The rows of a group lie close to one hidden flat surface of 10 dimensions, which passes through zero. Surfaces can cross.
In the rows, zero is written as 128.
Some rows, each with its group after it:
[203 116 109 135 100 175 192  72 100 111 172 191 121  72 119  42 170]	(0)
[150  87 156 137 166 118 123 134 155  53 112 146 102 128 171 128 103]	(1)
[185 139 129 146 189 125  79 114 128 146 180 116  98 124 188  98 170]	(0)
[152 124 105 149 149 141 107 112 131 177 150 165 124 141 141 101  96]	(3)
[142 119 129 121 116  99 175 110 125  92 119 120 125  92  84  95  76]	(2)
[115 127 109 106 149  94 128 166 125 120  94 127 110 143 125 126 106]	(4)
[117 188 156 196 181 134  69 159 105 123 139  97 140 109 139 161  97]	(1)
[ 92 122  55 155 158 209 143 171 147 139 129 137  99 136  97 156 161]	(1)
[124 127 141  91  96 110 151  91 114 146 133 115 128 112 124 104 157]	(3)
[165 125  85 130 130 145 140 135 142 123 127 130  99  97  60 147  73]	(4)
[175  61 136 102 138  95 141 147 136  67 136  97 105 117 173 109 156]	(0)
[ 83 118 167 147 156 126 113 151 146 130  85 132 140 146 139 176 146]	(1)
[110  42 116 174  83 165 212 113 129 132 179 113 195 133 136  72 175]	(0)
[166 127 109  92 146  65 134 129  92 120 113 164 103 141 158  50  88]	(1)
[121  88 141  87  99  91 130 111 150 131 142 106 118 144 168 132 122]	(3)
[147 139 193  77  90  77 125 103  96  76  91  84 146  91 108 132 110]	(3)
[118 150 138 117  82 124 123 152 115 104 120 113 147 100 106 147 114]	(3)
[156 106 124 109 105 139 161 117 116 103 132 138 120  99 118 110 152]	(0)
[117 104 140 152 123 127 167 131 159  88 151 132 104 134 157 152 170]	(3)
[124 114  89 130 182 170 128 185 142 102  72 127 104 133  89 156 164]	(4)
[ 81  96 121  73 169 101 132 147  93 182  66 142  93 133 166  91 156]	(0)
[124 129 147 138 146  88 121 159 119 115 108 155 130 148 165 122 129]	(1)
[149 163 181 155 120 141 126 112 115  91 116 156 126  80 106 172 120]	(2)
[116  87 102  73 132 148 117  98 172 112 113  94 128 177 131 114 131]	(1)
[169 100 146 113 118 105 138 109 151 114 119 149 102  92 105 139  73]	(4)
[121 159 124 170 145 115 146 125  99 138 165 124 130  95 139  75 122]	(2)
[154 106 101 193 140 133 174 152 142 137 154 162 116 108 101 135 111]	(3)
[169  94  90 147 123 164 147 146 162  83 151 101 122 113  84 154 120]	(4)
[147 156  69 136 106 142 124 167 113 115 171 111 139 154 127 112 149]	(1)
[149 103 137 100 112 113 126 130 141  94 110 136 116 138 135 147 109]	(2)
[165 166 164 113 106 133 141  60 101 108 134  82 135  95  73 143 126]	(3)
[ 85 174 177 127 150 116  92 107 110 168 116 199  85 109 199 115 126]	(2)
[108 114 146  43  89 132 128 109  96 149  83 131 103 106 134 132 158]	(4)
[128  78 123  92 103 131 156 124 151 105 134  57 132 128 111 147 189]	(3)
[137 153 141 125  81  82 127 161 124  76 118 128 162 162 123 162 100]	(1)
[165 106 105 130 160 102 126 145 126 106 123 152 120 162 160  90 102]	(2)
[ 97 170 156 116  85 100  81  89 133 154 184 134  94 108 179 148  14]	(1)
[135 112 167 135  91 132 159 102 141 105 140  72 148 103  91 176 165]	(3)
[ 88 132 188 125 115 125 110 114 138 135 132 132 119 106 173 152 159]	(2)
[134 146 194 161 126 140 130 111 101 133 120  94 157  68  92 171 170]	(0)
[143 162 107 208 170 108 132 130 151 150 179 154 152 154 128  85  99]	(4)
[152  94 120 149 150 108 130 148 173 118 112  86 131 116  65 176  65]	(4)
[111 157 146  76 101 108 109 110 107 160 105 149  96 108 127 150  95]	(2)
[144 179 112 128  83 126 122 117 110 143 154 150 178 171 125  96 161]	(1)
[114 125 152 125 154 127 122 118 121 163  86 127 140 126 113 128 152]	(4)
[ 86  76 140 154 141 148 171 132 113 155 108 121 171 132 130 101 184]	(0)
[126 110 170  90 165 131  97 118 131 146  93 134  96 118 177 131 224]	(0)
[155 154 144 139 102 122 140 112 106  91 155 173 122 108 152 100 131]	(4)
[ 77 121 124  80 116 135 173  54 158 170  96 194 101 119  95  72  80]	(2)
[215 110  58 137 153 150 151 149 114  71 169 107 100 106 111  81 142]	(0)
[131 146 131 176 161 137 138 159  99  94 116 145 122 107 121 136 105]	(0)
[ 99 146 140 145 137 183 122 117 141 155 108 133 143 127  95 164 175]	(2)
[102 153  78 112 136 104 129 162 114 125 129 134  88 134 137 109  57]	(2)
[122 108 122 111 112 145 101 135 149 118 139 102 139 149 150 143 136]	(3)
[165 120  98 130 184 127 145 128 135 141 102 176 100 117 102  76 137]	(4)

New rows, each followed by its group:
[113 143  79 133 119 175 137 137 140 125 139 145 109 137 100 143 115]	(1)
[186  62 173  14  49  81 128  69 121 153 108  91 131 108 125 140 171]	(2)
[120 184 144 167 168  99  99 151  83 152 120 140 112  97 135 133  70]	(1)
[148 118 120 150 150 168 115  97 120 144 164 158 122 138 178  94 116]	(4)
[114  98 152 141 156  92  92 145 135  93 141 130 122 180 236 126  71]	(4)
[108  91 162 115 146 148 159  87 159 129  68 165 105 111  94 151 116]	(1)
[132  92  62  79 116 144 123 136 155  92 154  64  86 136 123 132  80]	(1)
[101 138 115 115  71 146 131 108 155 130 161 156 102 129 131 159  77]	(1)
[143 131 107 105 108 116 146 123 113 131 138 126 120 119 123  99 127]	(4)
[109 153 142 137  84 137 112 119 151 124 160 158 146 161 161 151 129]	(1)
[113 127 138 156  77 120 125 160 137 143 140 141 157 102 111 161  92]	(3)
[ 91 112 110 164 166 124 144 175 135  90 160  93 109 110 181  89 164]	(2)
[145  61 173 136 154  65 128 109 186 153 117  90 150 134 122 138  96]	(4)
[151 136 161 143 174 101 130 137  61  96  72  75 164 115  98 120 105]	(4)
[ 64  62 106  60 153 117 140 117 171 168  72 176  60 160 165 121  97]	(1)
[ 56 175 101 107  86 169 110 101 145 183 165 189  83 133 163 131 103]	(2)
[135 135  85 131 114 141 147 150 161 109 160 156 107 138 128 113 159]	(4)
[141  86  78 131 132 116 161 159 128  93 143 122 126 149 139  88 100]	(0)
[170 106 146 129 104 105 149 105 127  90 155 150 122 107 157 101 106]	(0)
[177  90 133  97  95 107 143  92 141 119 130 142 141 146 123 109 107]	(2)
[182 153 137 140 132 168 112  84 141 131 153 143 130 107 109 122 184]	(0)
[ 96 135 141 140  95 114 123 149 125 180 117 137 159 108 104 147 106]	(3)
[134 106 120 137 159  96 167 136 115 110 127  91 135 106 116  72 127]	(2)
[155 117 112 123 140 153 117 129 129 156  88 105 175 168  66 162 155]	(2)
[ 89 137 131  77  94 157  98 129 126 180 112  89 124 123 114 192 183]	(2)
[127 110 130 127 105 119 148 122 121 159 153 145 106  97 144 122 134]	(1)
[102 119 157 135 124 129 130 129 161  78 127 163 102 121 166 145 112]	(2)
[ 91 117 116 145 150 144 144 118 157 157 110 122 161 164  96 118 124]	(2)
[119 134 132 160 151 159 142  85 142 171 119 171 159 148 104  94 137]	(2)
[148 108 158 176 173 176 138 121 162  63 107 169 122 119 126 147 143]	(1)
[134  96  87 108  83 135 133 144 130 151 199  64 134 119 149 114 196]	(1)
[151 111 126 108 168  57 139 157 108  88  88 130 109 134 143  90  92]	(4)
[126 136 151 149 149 145 112 132 143  93 105 106 149 134 106 162 126]	(1)
[157 140  56 121  98 165 124 104 136 148 198 124 101 139 119 122  87]	(3)
[136 116 125 129 203 109 107 102 144 149 116 112  93 181 151 142  82]	(3)
[148 152  63 100 129 110 108 185  85 130 121  90 102 137 103 145  93]	(2)
[164  54 142 136 145 142 128 107 136 107 148  71 151 130 149 122 134]	(4)
[137  50 124 149 199  98 140 171 152 136  88 116 129 151 135 126 140]	(3)
[106 115  98  50  64 111 146  94 129 188 130  94 130 141  96 114 125]	(1)
[121 125 113 152 157 129 129 157 112 163 138 148 107 114 158 112 162]	(1)
[145 159  89 101  99 131 164 117 109 139  96 169 150 157  62  98 132]	(1)
[110 103 177 194 134 102 126 134 156 108 141  91 197 159 139 154  97]	(0)
[ 97 105 118 119 109 149 143 118 156 153 135 164 107 135 143 142 145]	(1)
[167 144 153 156 108 131 149 111 130  91 151 152 135  97 116 123 141]	(4)
[166 102 120 133 153 106 137 146 109  60 131 126 117 137 167  93 114]	(4)
[115  66 166 126 136 107 136 138 143 138 120 117 126 120 171 136 184]	(1)
[ 94 117  89 135 204 177 120 161 172  76  64 178  91 187 125 147  91]	(1)
[169  89 116 138 149 103 167 159  94 125 136 120  96  67 129  99 153]	(1)
[167 124 178 158 110 128 132  89 109  89 172 131 156 119 175 102 129]	(4)
[185 131 103 105 104  98 127 105 122 127 174  90 119 112 115 101  99]	(0)
[160 144 149 112 152  90 103  82 130 109 132  84 101 151 121 179  25]	(3)
[150 147  84 121 173 113  98 139 117 163 143  76 114 141 117 110 121]	(0)
[149 152 125 139 149 154 115 143  95 120 103 169 150 104 121  72 156]	(3)
[143  98 141 137 142 127 112 123 146  95 162 119 107 118 186 117 119]	(1)
[160  87 101 113 160  97 142 159 110 109 120 103  98 109 138  92 133]	(1)
[120 178 103 160 194 108  99 155  88 148  86 127 115 136  92 141   7]	(4)
[137 158 140 116 134 113  79 148  85 186 111  90 152 139 123 168 156]	(2)
[173 137 104 161 140 140 127 155 108 107 150 112 144 131 115 124 136]	(2)
[127  80 104 157  95 130 185 164 145 153 143 104 148  95  68 149 156]	(3)
[ 80 176 118 131 126 139 101 136  97 221 127  61 171 126  81 151 165]	(1)
[180  74 161 160 128 108 123  87 145 118 174  79 156 117 131 135  50]	(4)
[ 71 146  84 125 134 173 119 184 145 137 100  88 132 146  76 189 168]	(4)
[140 136  83 149 175 114 160 149  87 149 120  78 151 112  69  68 131]	(2)
[164  89  79 122 173 115 127 148 128 141 115 109 113 148 112 108  89]	(3)
[161 162 132 172 192 134  96 150 121  49 117 140 121 135 141 125  74]	(1)
[144 108 163 142 117 144 125  77 168 169 148 157 132 106 122 139 132]	(4)
[162 118 132 136 154 121 143 112 104 140 132 147 110  94 136  83 133]	(1)
[114  76 115 113 162 127 142 143 171  72 107 167  87 151 176  98 124]	(2)
[119 121 123  78  80  68 141 163 129 105  84 104 168 185 106 147 132]	(1)
[107 140 126 142 118 174 118  90 132 189 174 117 115  87 128 134 135]	(1)
[119 159 112 139 137 118 107 150 103 158 140 122 135 134 139 121 129]	(1)
[116 115 192 127 144 110 101 103 155 103  93 129 158 165 160 138 133]	(1)
[ 77 166 133 148 116 165 107 106 104 184 155 108 168 154 147 130 159]	(4)
